The rows of a group lie close to one hidden flat surface of 11 dimensions, which may be shifted away from zero. Surfaces can cross.
In the rows, zero is written as 128.
Known rows, each followed by its group:
[ 91 143 169 129 164 150 124 167 140  94  62 207 136  69 136 150  96 102
  91 181  80 177 118]	Z_931
[ 93 195 106 161 150 134  72 183 131 133  95 112 148  72 127 160 149 168
 119 195 111 162 121]	Z_935
[127 102 127 151 105 111 116 138 133 132 125 138 118 107 122 134 136 120
 103 118 156 134 138]	Z_931
[113 122 105 104  81 123 114 143 137 118 133 144 162  83 146 118 132 123
  68  93 149 119 111]	Z_370
[164 164 148 123 164 144 160 115 156 178 163  99 142 130 109 166 117 137
 138  88 105 123 114]	Z_316
[115 158 137 140 134  96 147 135 142 106 125  80 184  53 192  95 155 169
  97  80 205  96 110]	Z_72
[122 147  77 114 120 105 123 106 124 150 147  76 160 147 160 130 151 133
 130 102 125 130 100]	Z_931
[139 163 134 137 174 139 156 129 102 117 117 139 126 102 135 151 111 133
 118 135 116 130 127]	Z_316
[143 118 161 136 110 124 118 155 156 124 141  63  91 131 127 121  92 148
 105 158 126 117 149]	Z_370
[121 107  81 158  84 146 127 113 155 132 109 129 132 129  97 106 135 108
 127 137 131 124 130]	Z_370
[163 146 129  99 142  52 139 129 103 142 163 129 162 108 137 180 115 167
  71 100 171 118  89]	Z_370
[145 116 166 106 126  96 114 131 122 140 183  68 125 150 107 103 139 151
 160 149 158 136 114]	Z_72
[140  99 114 144 144 108 123 148  95 132  95 112 139 149 187 188  83 130
 142 136 119 142 131]	Z_370
[140  88 114 189 134  88 121 134 104 148 114  71  86 131 154 146 130 121
 148 133 168 142 161]	Z_72
[175 162 143  70 117 144 126 152 110 129 175 128  87  90 132 137 113 110
  54 110 111 122 121]	Z_72
[110  87 133 122  97 121 120 134 126 107 130 162 124 123 118 111 122 116
 102 128 143 131 134]	Z_931
[120  84 174 174 131 120 114 166 167 149 101  94 119 100 173 148 116 124
 127 107 143 151 154]	Z_931
[189 123 149 203 153 174 181 139 107  90 118  99 106 140 150 161 137 104
 184  99 106 109 127]	Z_935
[ 79 121 121 110 106 114 116 112 107 127 144 157 140 111 116 110 151 124
 102 105 144 126 134]	Z_953
[193 159 123  89 139 175 116 149 132  99 114 186  68 149 133 157 109 122
 100 144  75 100 146]	Z_72
[137 134 164 109 158 138 137 117 144 129 132  97  92 143 117  77 110 122
 163 182 125 144 147]	Z_316
[ 99 103 136 133 104 180  98 151 133 155 117 178 151 109 137 156 146 119
 140  71 119 126 158]	Z_370
[ 88 120 136 150  94 170 109 163 119 170 138 114 177  77 110 128 147 123
 150 105 127 155 120]	Z_935
[102  96 145  98  84 164  71 179 111 122 142  85  92 121 171  86 142  79
 133 146  95 174 135]	Z_316
[145 116 117 142 154  46 136 138  38 110 133 126 121 121 138 171 103 124
 121 183 158 171  97]	Z_935
[125  98 105 113 127 111 129 104  96  83 103 131  89 211 161 126  70 141
 132 156 124  90 170]	Z_72
[ 96  86 136 154 128 112 124 119 115 148 126  93 140 139 161 130 121 149
 154  96 162 118 161]	Z_931
[ 98  88 142 134  99 144  99 150 123 147 125 146 161  94 146 112 163 126
 152  77 162 131 144]	Z_72
[174  60 138 142  81 110 101 149 182 165 130 101 130 132 136 112 150 104
 156 109 161 158 115]	Z_953
[133 134 174  98 163 164 122 165  62 122 138 148 103 107 131 149  81 114
 147 185  81 164 134]	Z_370
[136  93 140 127  98 158 145 133 130 140 113 183 148 110  88 118  94 103
 143 138 135 137 125]	Z_370
[ 83 156 102 162 141 154 139 104 135  83  74 204 124 124 113 139 133 130
  87 127 106  96 155]	Z_370
[161 131 101 170 130 109 122 156 106 179 143  91 131 103 105 193 121 128
 131 139 136 162 113]	Z_953
[105 129 109 178 140 138 128 150 125 126  67 154 167  90 159 152 139 129
 147 119 139 137 133]	Z_72
[132 146 107 149 162  86 141 124 109 144 106 156 164 117  91 173 100 149
 129 173 145 150  99]	Z_931
[173 108  87 137 109 138  91 155 152 193 123 117 113 151 106 183 113  86
 142 162  73 185 103]	Z_316
[ 97 121 160  64 136  87 153  71 115 108 169 125 127 162 117  64 104 166
 106 127 175  84 141]	Z_935
[113 138 162 145 172 122 137 114 128 139 131 144  90 136 113 152 113 148
 112 115 135 104 175]	Z_931
[152 130 163 192 157  73 130 154 150  72  98  63 112 126 164 125 131 173
 124 168 175 107 128]	Z_953
[160 159  88 138 135 110 148 105 173 140 102 118 155 145 115 141 112 172
 118 141 149  93 121]	Z_935
[109 105 131 101 131 145 114 135  71  93  97 174 132 167 146 119  99 127
 179 170 105 130 136]	Z_72
[105 189 126 139 183 165 169 104 111 117 111 158 134 140 136 179 126 131
 130 102  63 111 130]	Z_316
[ 61 181  84 140 150 169 125 110  91 143  95 180 137  94 103 136 140 108
 132 154  81 153 142]	Z_935
[113 138 179 119 129 143 153 128 101 145 181  93 136  94  98 111 111 148
 120 119 151 109 144]	Z_953
[145 108 138 149 148  79 130 140  78 129 117 166 126 110 110 166 101 132
 132 160 156 155 123]	Z_935
[171 114 121 131 154  84 150 112  88  94 120 145 103 146 168 142 125 116
 118 115 148 120 130]	Z_935
[ 96 171  96  84 130 140  93 142 102  94 110 169 154 131 168 148 128 170
  95 129 105 100 127]	Z_370
[165 178  96 119 131 130 116 129 169 147 136 131 116 111 112 145 157 131
  87 124 112 127 104]	Z_316
[155 139 177 164 146 187 139 189 116 120 107 118 139  68 140 141 122 130
 170 143 118 140 126]	Z_953
[101  96 154 155 136 106 120 131  95 107 121 141  90 116 128 126 122 132
 120 137 153 125 172]	Z_931
[119 154 135 136 143 171 105 160 133 112 102 159 128  96 153 131 151 128
 129 121 106 133 139]	Z_935
[143 185 133 123 167 106 138  99 153 121 152  85  93 137 143 126 158 167
  91 102 140  87 145]	Z_931
[107 126 129 142 132 152 115 153  93 110 100 159 159 127 134 152 113 151
 164 144 123 120 129]	Z_953
[140 128 167  78  94 136 109 159 142 112 159 158 153  91 106 101 125 164
  83 111 166  98 119]	Z_316
[113  95  59 170 116 119 166  80 107 182 108 131 111 144 109 163  88  84
 121 116 116 148 163]	Z_953
[136  93 115 130 112  96 129 118 192 119 104  76 113 179 189 138  92 118
  90 112 115 121 134]	Z_931
[153 152  98  83 133 147 124 120 139 151 104 163 127 123 111  95 111 101
 146 180 111 159 119]	Z_316
[147  70 130 124 128 111 149 122  69 102 117 138 105 154 187 129 106  78
 157 110 131 147 131]	Z_935
[133 119  90  94  96 116 105 128 142 105 108 143 152 171 129 134 100 142
 113 159 116 113 107]	Z_316
[ 63 161 114 107 135 123 140  95 114  96 120 172 167 103 149  96 160 144
  94  81 147  98 127]	Z_316
[106 154 130 139 147 130 143 109 124 104 108 204 132 111  70 152 113 155
  83 145 131 101 140]	Z_370
[141 126  91 129 106 122 107 144 138 134 103 145 146 144 101 157  85 162
 123 178 132 119 131]	Z_370
[142 124 117 136 123 142 104 130 172  95  98  92 107 182 179 126 140 142
 138 114 110  89 152]	Z_72
[133 150 137 185 154 129 153 141 120 112 113  71  91  69 154 113 140 112
 108 139 136 139 141]	Z_953
[148 198 113 132 173 138 121 129 146  70 108 116  93 141 173 120 171 154
 118 139 107  87 129]	Z_72
[171 159 152 136 149  93 121 143 137 125 152 107 132 128  89 157 128 193
 122 163 160 104 115]	Z_953
[140 119 161 127 124 118 124 158 102 159 165  93 132  97 107 134 119 127
 149 145 143 166 112]	Z_935
[158 155 127  79 150 159 108 142 155 142 103 155 104 130 160 116 122 108
 138 143  90 145 128]	Z_935
[112 121 190 156 143 118 129 122 169 117 137 126 100 121  80 105 143 159
 122 132 161 106 161]	Z_316
[113 147  96 121 114 177 134 109 149 124  98 200 136 104 129 117 152 114
 106  82 120  98 151]	Z_953
[ 63 142 164 134 170 113 116 153  62 151 150  74 146  73 187 130 151 126
 154 114 138 180 135]	Z_931
[130 140 125 156 151 133 135 108 170 156 147  67 117 189 138 170 135 120
 141  97  77 128 123]	Z_316
[153 147  89 143 138 104 152  95 127 176 159  88 108 137  99 169 112 141
  98 117 132 108 142]	Z_953
[136 145 116 195 134 160 119 143 129 100  85 147 135 108 104 117 187 160
 182 128 163  87 157]	Z_931
[ 93 124 114 131 133 131 106 112 121 100 102 155 133 184 126 124 146 148
 170 142 116 106 142]	Z_72
[104 129 135 122 119 145 147 125 115  85 115 141 116 105 144  97 114 101
 101 130 113 129 125]	Z_370
[119  88 122 164 102 131 135 113 166 173 106 187 139 107  80 151 124 127
 114  93 166 119 164]	Z_953
[163 151 103 147 142  78 126 133 138 110 128  59 112 117 183 122 155 153
 110 120 172 108 123]	Z_72

New rows. What belongs after each?
[ 66 142  78 113 127 115 129  78  93 127 135 144 125 149 127 125 133 129
  88 107 120 107 150]	Z_953
[113  83 202 141 104 139  99 143 184 136 158 120  97 147  64 106 130 150
 139 143 143 128 157]	Z_316
[149 151 203 137 159 133 154 141 130 129 175  98  79  83  76  96 134 129
 120 159 140 141 132]	Z_953
[131 114 165 164 134 131 131 129 159 197 164 102 114  89  98 138 153 111
 144  87 143 160 139]	Z_316
[113 121 163 134 139 119 152 117 118 110 125 164 120  94  89  86 124 117
 118 159 153 142 127]	Z_953
[ 81 123 156 196 141 160 113 151 104 159 138 140 100  81 115 182 176  91
 121  93  88 176 145]	Z_316
[146 164 141  78 136 190 109 152 107 133 146 186 132 127 100 135 152 133
 162 139  85 131 113]	Z_953
[126 144 201 160 161 152 134 166 108 115 143  95 124 108 112 147 110 178
 153 152 139 103 158]	Z_953
[134  79 143 154 105 141 120 145 156 127 104  77 114 162 146 122  82 130
 155 154 122 121 156]	Z_370
[158  96 119 101  82 160 135 135 153 126 112 149 165 137 124 100 100 134
 154 130 147 103 121]	Z_370
[124 104  90 131  67 120 121 119 159 149 130 137 164 137  79 114 127 147
 115 129 162 101 125]	Z_370
[113 137  99 169 131 128 174 114  46 101 149  55 137 137 159 124 141 102
 160 122 114 137 102]	Z_935
[148 163  99 153 136 136 125 119 144 113 115 145  93 133 107 142 155 128
 111 136 117 109 137]	Z_931
[147  95  73 215 108 113 113 129 140 148  71 139 140 128 132 170 152 139
 148  96 177 108 157]	Z_931
[184 105 173 122 134 106 171 133 125 136 156 132 120  90 102 137  84 122
 107 134 157 143 105]	Z_370
[103 140 156 101 141 111 143 105 131  71 111 151 133 137 122  65 110 170
 117 167 169  86 140]	Z_316
[101 153 188 105 151 131  95 195  75  98 144 105 147  98 128 129 111 162
 158 216 114 164 100]	Z_935
[151 177 149 107 166 131 137 110 171 120 124 140 116 139 101 113 113 169
 123 152 136  92 141]	Z_935
[105  78 147 115 100 151 103 148 109 130 125 131 135 131 161 109 127 114
 157 108 141 127 151]	Z_72
[138 133 138  71 140 116 129 116 119 119 136 150 108 130 149  98 130 121
 113 116 134 125 136]	Z_935
[ 98 106 108 130  90 167 120 122  69 105 146 124 108 150 119  85 168  92
 175 133 106 135 140]	Z_931
[129 152 135 123 137 121 125 132 167  75 116  63 112 147 189  91 138 143
 101 130 119 104 119]	Z_931
[ 94 116 123 125 103 156 118 134 126 128 132 142 135 134 127 120 138 123
 135 112 116 119 143]	Z_370
[130 102 149 144 164 123 168  99  69  90  98 182 111 162 116 138  88 121
 158 143 131 115 150]	Z_935
[ 78 157 118 112 159 106 145  67 107 147 156 132  70 120 113  86 149 108
  80 117 135 129 170]	Z_935
[123 145 124 139 135 140 114 130 136 133 126 109 121 120 140 128 152 121
 120 113 116 138 125]	Z_931
[153 144 124 100 118 159 139 130 158 124 144 127 107 157 121 162  78 121
  74 128  62 107 122]	Z_72
[105 156  72 112 115 104 144  76 115 166 163 158 128 118  82 144 139 133
  68  84 142 107 141]	Z_953
[ 88  95 131 126 137 109 102 106 164 147  95 128  96 152 159 104 110 127
 124 125 141 125 193]	Z_935
[ 78 134 149  92 130 117 104 122  76 103 155 153 114 133 108  97 152 117
 128 161 114 157 118]	Z_953
[186 122 120 105 118 182 142 137 152 138 103 152 165 161 126 139  93 144
 191 125 112 102 115]	Z_953
[138 130 156 137 137  77  93 167 136  97 121  81 144 132 158 141 117 185
 126 169 168 122 117]	Z_935
[150 118 140 113 109 152 122 154 162 114 106 147 140 116 153 128 101 148
 113 114 139  97 135]	Z_370
[ 71 130 168 120 135 150 104 157 102 113 137 110 104  90 183  99 153 100
 123 117 111 159 148]	Z_931
[104 119 119 133 108  76 103 107 154 121 157  76 120 171 118 111 153 140
 108 136 142 125 115]	Z_316
[ 95 122 125 104 105  84  96 112 146  60 131  88 110 169 148  54 145 152
 103 166 151 102 135]	Z_316
[108 126 154 128 157 128 159 105 121 117 114 132 133 145 128 109  98 142
 153 133 134 115 142]	Z_316
[104 178 153  87 136 110 120 116 105 134 208 122 132 101  83 117 154 175
  78 110 157  98 123]	Z_953
[222 119 157 128 138 118 126 146 169 165 152  85 121 183  77 161 100 167
 184 168 135 115 116]	Z_953
[131 135 143  95 131 130  74 138 143 115 141 153 107 184 102 134 160 154
 152 146 106 124 124]	Z_953
[101 168 108 179 141 155 153 128 107 127 124  93 150 106 100 146 140 138
 151 148 112 128 120]	Z_935
[116 178  74 168 174 112 141 103  85 123  95 157 144 127 120 163 153 157
 150 140 133 120 134]	Z_931
[180 161 100 166 142 120 101 151 157 106 109 105  87 172 118 211 116 141
  91 170  70 121 112]	Z_316
[209 124 167 163 153 133 173 136 138 161 147  78  80  93  88 114 105  92
 160 168 132 168 121]	Z_953
[ 68 100 130  50  94 148  94 149  85 136 127 182 186 121 149  98  99 118
 155 139 120 158 112]	Z_935
[ 90 118 142 163 117 164 161 107 108 153 161 100 117 109 101 112 147 109
 149  91 128 123 152]	Z_935
[119 123 178 144 130 117 120 151 124 127 168  42 116 116 140 110 135 153
 146 135 148 132 135]	Z_935
[107 140 169 138 163 181 131 120 168 163 122  99  65 138 107 103 112 114
 162 158  78 135 188]	Z_935
[131   4 175 140  67 103 123 150 146 150 105 139 171 129 105  99  51 144
 171 152 218 125 153]	Z_316
[151 152  60 162 125 108 165  88 142 110 116 133 120 109 122 109 170 100
  99 109 137 120  98]	Z_370
[131 180 186 131 197  99 141 151 168 127 115 144 130  75 119 155 103 158
  90 159 130 142 120]	Z_931
[ 97  96 118 177 115 126 117 135  91 131  99 154 152 118 124 140 135 133
 170 123 166 125 150]	Z_931
[108 148 109 132 152 120 140 115 134 165 124  88 137 143  88 125  83 145
 149 193 125 140 129]	Z_935
[156 129 120 189 136 113  91 155 135 220 176  43  67 113 108 206 156 114
 117 107 118 166 156]	Z_953
[147 193 125 142 156 116 153 138 113 104 143  81 114  79 145 127 152 149
  87 130 146 107 119]	Z_953
[196 158 112  87 123 118 130 140 162 146 131 144 139 111 106 131 108 144
 106 152 140 120  97]	Z_316
[108 131  94 116 105 129  76 177  56 180 156 125 131  77 131 179 138  90
 105 146 100 206 105]	Z_370
[131 152  98  70 153 167 148  88 148 170 107 168 144 147 121  86 110  97
 178 143  93 150 123]	Z_316
[127 154 162 101 115 134 142 149 130  86 146 135  94  69  82  86  87 123
  52 200 122 133 123]	Z_370
[125 145 195 156 192  53 140 121 109 104 137 164  41  82 101 158 100 152
  31 164 169 120 177]	Z_931
[154 150 129 160 148 160 140 142 135 115 106 151 130 106 136 151 150 133
 136 106 126 108 130]	Z_935
[147  96 121 130 118 130 143 129  99 156 147  40 128 163 153 129  90 111
 173 138 117 148 128]	Z_953
[ 60 112 175 165 122 129  73 192 107 121 111 111 163  83 131 151 119 165
 152 172 141 152 138]	Z_935
[ 96 139 106 132 130 100 134 105  93 135 143 145 112 116 105 145 129 134
  83 129 136 130 143]	Z_72
[142 117 172 129 136  88  98 149 127 118 151 118 109 132  92 117 146 155
 138 173 155 143 114]	Z_953
[158 140 140 149 118 139 140 137 172 140 135 114 160 110 107 139 136 166
 131  98 160  91 123]	Z_935
[129  95 168  95  87 171 103 148 164 179 144 216 156  92  47 130 118 126
 131 119 140 141 129]	Z_316
[130 194  98  53 122 154 125 127 134 119 139 173 154  83 139  99 164 130
  84  98 120 115  99]	Z_316
[ 93 163 113  93 119 104 145 111  61  98 161 150 129  83 110 104 133 103
  68 144 122 152  93]	Z_370
[125 172 135 119 136 126 115 132 132 111 123 222 127  89  57 143 143 161
  69 153 131 111 124]	Z_316
[177 144 121 157 145 120 138 171  86  95 106 119 140 109 168 169 135 128
 146 143 120 141  91]	Z_935
[141 152 150 152 128 191 116 161 165 122 101 172 122  94  95 120 162 121
 148 134 104 127 135]	Z_931
[146 150  81 117 121 111 136  93 197 138 114 103 145 156 148 107 131 157
 112 102 153  81 135]	Z_935
[118 138 136 155 129 159 156 150  45  61 123 157 175 106 150 141 154 132
 156  99 122 110 100]	Z_935
[130 118 125 133 122 133 128 125 149 136 130  54 122 155 174 103 123 126
 154 122 125 126 142]	Z_935
[122 118  99 166 148 122 147  99 102 170 132 103  84 170 100 176  93 116
 138 143 103 134 164]	Z_953
[114  90 119 148 127  69 138 115  71  88 116 131 124 147 123 127  91 140
 120 185 162 136 130]	Z_931
[128  57 181 163  96 114 121 170 103 183 161 108 160  93  95 155 108 126
 169 115 180 169 120]	Z_935
[ 80 200 142 118 164 166 145 125  75  82 140 125 146 106 113 107 142 151
 138 157  96 115 118]	Z_935
[163  92  85 174 105 103 126 138 186 169  78 132 185 129 130 173 110 137
 146 124 153 145  98]	Z_931
[104 141 122 127 131 111 122 136 121  96 117 131 150 110 157 108 135 142
 112 132 140 122 109]	Z_931
[113 118 214 157 147 167 177 132  76 115 177 100 107 114  85 117 122 125
 178 121 127 118 145]	Z_935
[123 131 135 177 143 138 115 132 133 148 121 140 105 108 118 153 162 147
 130  91 154 104 180]	Z_931
[117 145 144 161 140 134 112 150 118 129 148 128 104 121 108 188 149 126
 101 121  91 141 123]	Z_316
[135 145 149 171 152 126 129 141 130 129 131 114 104 106 109 150 132 148
 119 139 136 120 147]	Z_953
[119 144 119 154 127 135 121 117 110  89 125 156  94 121 115 109 165 141
 114 123 153  88 163]	Z_931
[119 154  68 149 142  89 118 107  69 180 162  90 117 108 138 161 181 123
 125  89 154 146 132]	Z_931
[101  68 190 146 121 137 121 169 113 124 129  76 100 123 182 143  84 102
 127 122 111 155 158]	Z_370
[142 155 115 132 122 182 109 187  87 149 125 137 193  98 145 190 126 164
 157 108 123 118 115]	Z_953
[179 189 111 114 147 117  59 137 188 119 155  99  64 170 139 135 223 149
 106 115  99 113 122]	Z_953
